The groups are shells around one centre, one inside the other: the same stretched ball of 2 dimensions in 9 sizes.
Some rows, each with its group after it:
-4.181  -5.131  3.233  -1.913  -4.505  5.071  -0.466  -8.800 | C
-1.020  -1.761  -1.423  3.644  2.061  -0.447  -0.116  4.121 | G
0.125  0.186  -3.091  3.917  3.849  -1.128  0.070  7.195 | D
-1.444  -0.922  -0.739  -0.218  0.094  2.666  -0.046  -0.536 | J
-0.994  -0.415  -1.396  0.503  0.998  1.934  0.004  1.241 | K
-3.242  -4.380  1.835  0.351  -2.338  2.968  -0.370  -4.386 | J
-0.059  -0.432  -2.826  4.593  3.801  -1.563  0.017  7.361 | C
-3.928  -5.024  2.851  -1.072  -3.848  4.334  -0.446  -7.403 | S
-1.169  -1.743  -1.207  2.983  1.616  0.113  -0.113  3.147 | H
-1.083  -0.522  -1.268  0.372  0.832  2.059  -0.012  0.907 | K
0.613  0.931  -3.794  4.192  4.651  -1.535  0.149  8.634 | P
-3.297  -3.893  1.942  -1.079  -2.915  4.072  -0.337  -5.856 | M
-1.780  -2.768  -0.315  2.778  0.644  0.517  -0.211  1.447 | D
-2.659  -3.648  0.975  1.091  -1.219  2.167  -0.302  -2.267 | H
-0.402  0.501  -2.256  0.861  2.007  1.409  0.087  3.038 | P
0.526  0.885  -3.666  3.947  4.433  -1.320  0.145  8.182 | S
-1.244  -2.093  -1.086  3.435  1.657  -0.197  -0.145  3.367 | G
-2.600  -3.617  0.884  1.324  -1.053  1.962  -0.296  -1.894 | M

New rows, each followed by its group:
-0.081  0.343  -2.753  2.618  3.085  -0.056  0.082  5.459 | M
-2.694  -3.835  1.022  1.417  -1.161  1.932  -0.315  -2.047 | J
-2.088  -1.889  0.208  -0.718  -1.039  3.312  -0.143  -2.581 | M
-0.674  -0.110  -1.871  1.146  1.696  1.311  0.035  2.631 | M
-2.656  -3.697  0.975  1.220  -1.180  2.066  -0.312  -2.137 | M
-0.143  -0.394  -2.699  4.139  3.524  -1.195  0.025  6.733 | G
-3.073  -4.013  1.598  0.181  -2.150  3.022  -0.335  -4.138 | H
-2.333  -3.315  0.494  1.746  -0.514  1.533  -0.267  -0.849 | M
0.693  0.995  -3.916  4.421  4.841  -1.741  0.155  9.046 | C
-3.255  -4.210  1.862  -0.125  -2.519  3.332  -0.362  -4.852 | M
-4.031  -5.198  3.006  -1.118  -4.013  4.414  -0.458  -7.691 | P
-1.010  -0.208  -1.377  -0.065  0.776  2.371  0.018  0.688 | P
-1.750  -1.119  -0.266  -1.099  -0.669  3.465  -0.074  -2.110 | C
-2.345  -2.158  0.579  -1.147  -1.557  3.740  -0.173  -3.602 | J
-1.315  -0.682  -0.912  -0.270  0.250  2.651  -0.028  -0.280 | G
0.774  1.257  -4.031  4.148  4.874  -1.569  0.179  8.992 | C
-0.221  -0.129  -2.576  3.153  3.065  -0.407  0.039  5.630 | H
0.125  1.089  -3.042  1.706  3.064  0.559  0.157  5.108 | C
-0.278  -0.359  -2.504  3.460  3.091  -0.616  0.012  5.772 | M
0.493  1.162  -3.606  3.146  4.111  -0.691  0.168  7.369 | S
-4.019  -5.337  2.967  -0.683  -3.835  4.070  -0.473  -7.246 | C
-2.652  -2.716  1.021  -1.132  -1.990  3.847  -0.225  -4.330 | M
-2.556  -3.596  0.831  1.392  -0.975  1.897  -0.300  -1.749 | M
-1.554  -2.292  -0.650  2.622  0.931  0.544  -0.169  1.867 | H
-0.195  -0.428  -2.618  3.979  3.387  -1.035  0.017  6.455 | D
-0.869  -0.323  -1.592  0.812  1.294  1.648  0.020  1.846 | M
0.440  0.646  -3.541  4.151  4.379  -1.430  0.119  8.168 | S
-2.569  -3.591  0.846  1.375  -0.998  1.912  -0.303  -1.776 | M
-1.414  -2.225  -0.860  3.077  1.294  0.148  -0.160  2.633 | J
-3.212  -3.837  1.814  -0.847  -2.711  3.866  -0.334  -5.437 | H
-0.727  -1.279  -1.856  3.749  2.531  -0.647  -0.064  4.943 | D
-0.566  -0.856  -2.094  3.454  2.680  -0.489  -0.023  5.071 | M
-1.547  -0.971  -0.593  -0.548  -0.171  2.960  -0.057  -1.084 | G
-1.565  -2.400  -0.627  2.807  0.968  0.415  -0.172  1.998 | K
-0.146  0.716  -2.644  1.454  2.585  0.852  0.106  4.221 | S
-0.162  0.100  -2.652  2.872  3.051  -0.212  0.070  5.508 | H
